The rows come from 5 hidden closed curves, with some noise, and rows from the same curve form a group. Each curve winds through 6 dimensions. The rows are also pushed far along 4 directions, which tell nothing about the answers.
(in the rows, 128 means zero)
Known rows, each followed by its group:
[127 137 127 131 134 122 118 134 132 152 130 117 140 116 125 120 140 151
 132]
S
[164 106 169 132 149 137 125  75 108 117 118 133 135 109 150 119 152 163
 132]
B
[157 127  74 181 187 174 135  80 131  83 105  92 125 109 126 168  73 136
 131]
T
[113 148 120 110 146 129 101 132 137 148 122  98 111 115 140  90 192 152
 136]
T
[104 135  78 153  63 112 133 171 133 171  93 134 136 149 139 117 104 116
 116]
L
[113 144 162 101 130 131  98 120 121 140 123 148 126 125 142  93 176 143
 133]
L
[135  93 147 141  68 129 167 106 100 116 112 174 128 132 163 126  96 108
 110]
S
[110 151 120 136 111 125 132 123 125 130 134 127 129 104 139 112 148 124
 124]
S
[136  97 179 103 128 151  96  94  93 103 173 168 138 106 149 113 116 118
 112]
S
[137 129 102 138 123 153 123 124 112 116 111 125 122 137 149 103 148 147
  97]
S
[139 115  79 148 159 169 132 115 140 126 104  92 111 123 147 127 142 161
 121]
Y
[164 129  74 169 145 159 147 110 134 104  81 111 127 143 130 130 155 159
 108]
T
[117 129  73 149 124 168 126 129 133 148  72 117 108 136 159 105 133 154
 118]
B
[ 91 138 141 115  53  59 132 197 134 155 141 144 135 173 108 147  84  61
 139]
S
[145 122  92 163 198 187 134  79 157  91 108 113 127 109 126 173 120 143
 147]
Y
[122 138 130 127 106 105 134 135 129 139 131 136 133 118 115 120 124 112
 133]
B
[129 150 103 134 139 101 136 145 152 157  95  82 116 133 115 120 166 149
 149]
L
[138  87 197  95 146 134 122 116 107 107 202 158 146 121 124 154  97 124
 120]
S
[119 143 110 149  98 112 125 156 127 131 137 150 159 141 102 150  71  97
 119]
T
[107 133 176 108  57  84 113 146 116 177 146 174 157 114 143  88 172 123
 128]
T
[132 146 150 125 172 113 120 126 153 111 157 117 146 127  91 169 148 123
 157]
L
[139 158 144 121 168 100  91 130 133 129 143  86 140 127 110 126 176 148
 144]
L
[141  97  94 143 113 159 155 111 120 123  92 120 100 130 166 110 127 142
 108]
Y
[127  91 175 112 157 150 124 115 132  81 200 166 146 130 110 197  68  87
 136]
Y
[144  97 205 103 111 142 151  79  70 114 158 168 124  97 175  87 144 163
  94]
B
[144  99 202  72 152 124  99  94 104 133 158 131 112  98 149  82 175 151
 136]
T
[ 94 139 162 106 113 117 103 142 122 154 161 147 141 116 138 116 135 125
 133]
B
[138 139  67 169 135 155 126 136 129 109  94 111 132 156 127 144 100 131
 108]
S
[113 134 104 130 115 137 116 156 148 142 114 140 135 153 126 130 145 127
 125]
Y
[116 146 176 109 123  97 106 117 119 144 159 134 144  96 129 109 159 128
 145]
L
[114 133  89 144  72 162 137 118  94 144  73 152 107 120 182  58 133 146
  87]
L
[106 149 112 138  72 110 112 144 123 175 107 138 141 117 153  80 171 138
 120]
L
[138 138  91 150 154 152 128 131 141 117 103 105 127 150 127 138 153 155
 120]
S
[164 126  97 171 168 178 128  64 122  80  96 115 128 107 148 133 144 150
 119]
Y
[ 90 147 128 102 118 102 106 180 141 151 161 121 128 143 108 132 116 101
 137]
T
[143 137 138 141 134 128 122 121 122 129 110 135 145 141 127 127 150 155
 123]
B
[119 113 110 138 116 136 125 138 134 146 101 129 122 142 139 138  83 121
 136]
T
[113 154 123 127 123 114 114 139 129 124 153 120 136 118 119 123 145 113
 127]
Y
[111 121 137 118 127 136 138 135 137 133 142 146 129 126 127 139 122 125
 131]
S
[166 120 103 160 155 145 142  85 124  86 115 114 128 110 118 147 100 119
 127]
B
[124 108 119 142 147 146 147 111 138 102 159 122 128 109 126 174  79 105
 136]
L
[128 130 137 137 115 104 133 138 137 128 120 126 136 151 123 153 126 110
 143]
S
[158  79 115 151  98 165 183  81  92  78 103 154 102 124 165 127  68 110
  92]
Y
[138 131 105 118 150 134 108 152 142 139  97 108 115 165 114 117 152 149
 127]
T
[137 120 119 147 187 145 147  98 154  92 143 102 124 108 106 195  75 108
 160]
Y
[113 184  73 150 106  83 125 181 142 156 110  93 137 141  92 120 125 117
 127]
B
[145 141 115 143 150 128  99 121 132 127 105 102 137 139 130 124 165 150
 133]
S
[134 118 111 137 142 159 136 117 116  88 156 129 125 122 129 143  94 117
 103]
Y
[107 132 108 136  98 139 119 133 127 153 104 150 129 121 147 108 116 124
 125]
T
[138 116 164 102 138 118 106 119 109 136 127 116 115 131 145 104 144 147
 132]
L
[120 114 169 105 137 122 124 110 117 120 193 129 133  85 133 132 124 117
 133]
Y
[171 115 139 137 144 146 130  83 112 108  99 138 129 122 140 107 162 160
 116]
Y
[119 133 124 130 136 160 133  97 121 112 149 143 128  85 143 110 147 134
 116]
Y
[141 121 101 150 147 159 120 105 129 126  89 128 125 124 135 129  99 140
 131]
T
[128 147 103 138 169 133 102 147 157 136 104  98 134 158 109 152 141 145
 148]
B
[140 113 110 143 148 146 129 115 125 122 110 107 119 130 138 141  94 139
 128]
B
[154 169  95 156 163 104 120 134 143 116 112  79 140 137  89 142 149 139
 139]
B
[129 118 114 131 126 126 126 148 132 131 121 116 124 156 124 145 104 123
 126]
L
[172 109 162 128 164 139 121  85 109  75 158 133 141 120 118 147 124 127
 121]
B
[116 119 163  99  90 103 109 150 135 170 132 152 139 140 141 101 195 138
 135]
L
[145  77 189 102  81 133 139  87  78 139 140 175 122  92 180  73 136 145
 103]
S
[144 125 109 147 134 142 113 119 121 119 113 115 133 136 142 125 135 143
 115]
T
[123 149 114 135 138 129 132 116 116 121 126 106 115 107 133 112 120 132
 123]
L
[137 120 138 147 112 141 156 102  96 121 120 146 133 113 152 120  95 146
 106]
B
[128  93 137 133 138 157 149 100 128  99 146 133 119 117 151 160 101 116
 130]
T

New rows. What belongs after each?
[138 172 117 127 170  95  95 151 140 138 115  66 129 148 101 122 174 154
 145]
L
[164 112 161 130 171 145 148  60 120  93 133 120 121  87 140 126 171 156
 136]
L
[146 116 100 135 153 158 137 103 120 114 124  92 105 106 152 108 148 158
 112]
Y
[142  77 187  98  68 121 139 103  92 137 137 189 126 112 163  86 134 119
 110]
B
[ 81 137 191  74 107  93 107 170 136 150 183 169 138 140 108 136 123  90
 147]
L
[121 131 156 107 116 113 118 129 133 135 144 153 136 120 119 118 157 116
 139]
B
[122 144  57 161  81 169 135 135 126 152  46 164 125 138 150  77 139 147
  95]
T
[132 113 118 121 130 139 134 128 118 123 146 110 115 119 141 116 128 137
 110]
Y
[142 121 158 120 114 105 144 113 109 111 142 138 126 120 122 123 115 109
 125]
Y
[141 131  91 139 150 160 112 110 129 109 109 109 115 123 139 112 150 140
 117]
B
[132  92 161 110 116 164 139 100 109 115 117 176 114 133 160 113 127 134
 113]
L
[130 103 158 117  64 137 149 124  90 120 136 197 136 137 154  98 125 119
  85]
L
[151 124 103 171  95 140 156 107  99 102 111 155 145 122 130 133  68 116
  97]
B
[129 122 133 132 113 125 113 129 120 146 105 133 133 139 142 118 123 136
 130]
L
[100 109 147 100  96 119 142 161 126 138 149 158 118 149 125 140  79  94
 125]
L
[128 120 138 130 124 125 142 102 129 123 115 126 115 112 144 128 130 118
 143]
S
[105 131 131 105  69  98 126 188 135 178 109 147 127 173 133  98 171 132
 119]
S
[151 116 124 157 122 155 130  76  97 109 115 138 136  95 161 110 122 147
 108]
S
[107 113 119 134 106 158 150 112 128 124 142 164 128  97 146 131 101 112
 118]
Y
[111 161  66 147 112 145 112 143 140 143  73 117 115 142 143  92 171 137
 119]
S
[158 117 135 136 159 125 133 117 134 107 137 118 138 134 103 162 107 127
 136]
T
[147 130 112 160 159 150 144  98 117  93 142 105 136 107 131 150 110 143
 114]
S
[ 91 139 177  78  87  82 109 165 124 168 178 153 136 115 122  96 154 107
 135]
T
[128 127  83 142 184 144 124 151 161 120 139  75 124 145 102 179  95 132
 141]
Y
[112 121 155  95  71  95 129 151 108 177 115 139 113 131 155  69 158 138
 119]
L
[150 141 141 130 175 118 105 102 145 148  94  87 127 118 131 115 203 180
 161]
B
[127 115 139 106 133 133 137 120 123 133 147 116 109 105 143 104 157 142
 123]
Y
[159 118 139 140 124 145 166  80  93  98 121 141 119 101 149 102 135 150
  98]
B
[118 186  83 159 169 101 114 144 165 118 115  58 130 136  98 160 159 122
 162]
S
[131 119 126 127 104 147 105 101 107 127 105 147 118 113 161  85 138 124
 116]
S
[127 132 122 139 106 111 144 121 121 120 114 115 116 127 143 122 134 114
 129]
S
[131 118 161 102 119 105 130 138 105 131 140 125 116 139 127 116 103 123
 122]
L
[166  93 139 129 187 180 129  72 115  93 133 119 119 108 149 133 136 170
 118]
S
[149 135 151 126 145 120 119 116 125 114 136 142 145 129 104 136 136 130
 132]
Y
[115 146 152 125 132 112 135 127 136 124 147 147 143 118 105 149 114 109
 146]
L
[147 127  62 178 147 166 148 130 124  93  94 110 126 159 120 165  53 129
 103]
B
[164  95 192 126 164 139 154  75 100  79 164 146 138 113 127 166  85 134
 125]
B
[153 135  88 144 148 156 127 120 126 133  94 112 126 127 130 101 160 175
 108]
Y
[141 122 126 138 151 118 128 122 132 127 128 100 128 125 118 151  96 129
 142]
S
[114 125 156 101 137 124 115 129 136 154 165 133 136  97 127 116 161 143
 140]
Y
[156 120 113 135 153 134 130 104 135 130  90  98 111 123 135 115 160 155
 138]
B
[140 136 112 138 126 129  99 123 115 125 110 113 128 132 141 106 138 133
 119]
S
[122 129 102 128 133 142 123 148 142 125 123 121 123 151 125 136 138 126
 122]
Y
[121 101 181 126  93 134 136  93  91  92 189 191 152  94 143 148  57  79
 115]
S
[116 149 124 137 123 121 126 127 147 135 116 139 137 122 118 133 146 115
 147]
Y
[125 124  79 153  71 141 120 145 122 165  56 153 129 153 151  92 114 133
 109]
S
[144 150  62 166 148 146 107 122 129 116  78  86 119 138 133 119 127 140
 121]
S
[123 141 172 101 130 103 101 127 137 153 145 147 146 110 116 107 187 138
 149]
T
[153 119 101 158 132 132 148 115 126 123  95 105 124 131 134 136 111 142
 124]
L
[135 141  94 153 148 168 126  99 121 125 112 119 130  95 147 105 151 166
 111]
S
[140 123 105 129 132 163 118 114 123 136  77 142 113 130 141  90 139 154
 115]
T
[128 138 197  72 134  86 107 144 124 152 141 126 121 141 120  93 201 147
 145]
L
[118 146 137 133 102  93 125 154 116 135 159 124 150 131 117 135 118 114
 121]
S
[102 120 159 106  72 101 145 143 114 142 153 159 124 121 141 113 120  96
 123]
S
[130 106 149 101 126 124 124 143 120 133 139 143 119 142 116 128  82 113
 126]
T
[104 126 144 113  89 111 117 137 133 153 133 141 126 123 153 106 174 116
 136]
Y
[134 146  88 161 160 134 112 125 163 126  89  96 134 144 116 159 146 134
 156]
Y
[131 117 169 117 170 144 130  90 131 108 170 132 134  91 130 149 142 138
 143]
S
[117 116 119 124 122 126 127 139 139 153 108 112 112 135 144 127 123 132
 142]
T
[134 142 127 140 136 110 120 128 145 131 101 107 131 147 128 138 172 135
 149]
S
[128 133  47 161 122 170 146 122 142 125  42 114  92 148 154 108 134 136
 117]
S
[120 108 175 113  63 137 126 112  76 124 141 204 140 123 163  89 103 114
  90]
L
[ 97 153 155  94 138  94 101 161 155 170 124 119 123 139 111 121 163 130
 167]
L
[111 137 165  97 132  86 112 158 143 121 175 120 131 147  99 156 132  89
 152]
Y
[119 127  79 143  71 125 157 180 124 151  73 143 114 183 129 117  81 119
  99]
L
[137 171 120 137 159 112 106 127 148 134 110 109 144 123  98 122 183 147
 148]
Y
[122 118 186  86 125 123 118 121 118 124 177 170 137 110 119 115 148 117
 128]
T
[144 140 136 142 166 120 101 107 125 110 149  98 146 110 118 147 124 132
 143]
S
[159 131 134 142 126 121 139 106 109 101 131 134 142 123 116 126 127 127
 114]
B
[ 94 155  72 146 101 133 124 185 134 152 106 123 128 165 125 129  92 124
 109]
B
[132 111 124 161  92 154 166  86 111 104 108 167 132 110 162 132 105 117
 113]
S
[146 121  93 137 164 170 137 114 138 126 100 115 116 124 131 118 152 170
 118]
Y
[134 136  82 154 118 161 115 107 127 150  80 115 126 109 170  76 199 176
 111]
Y
[143 134 140 119 186 141 115 119 135 107 166 119 141 115  94 148 128 142
 131]
Y
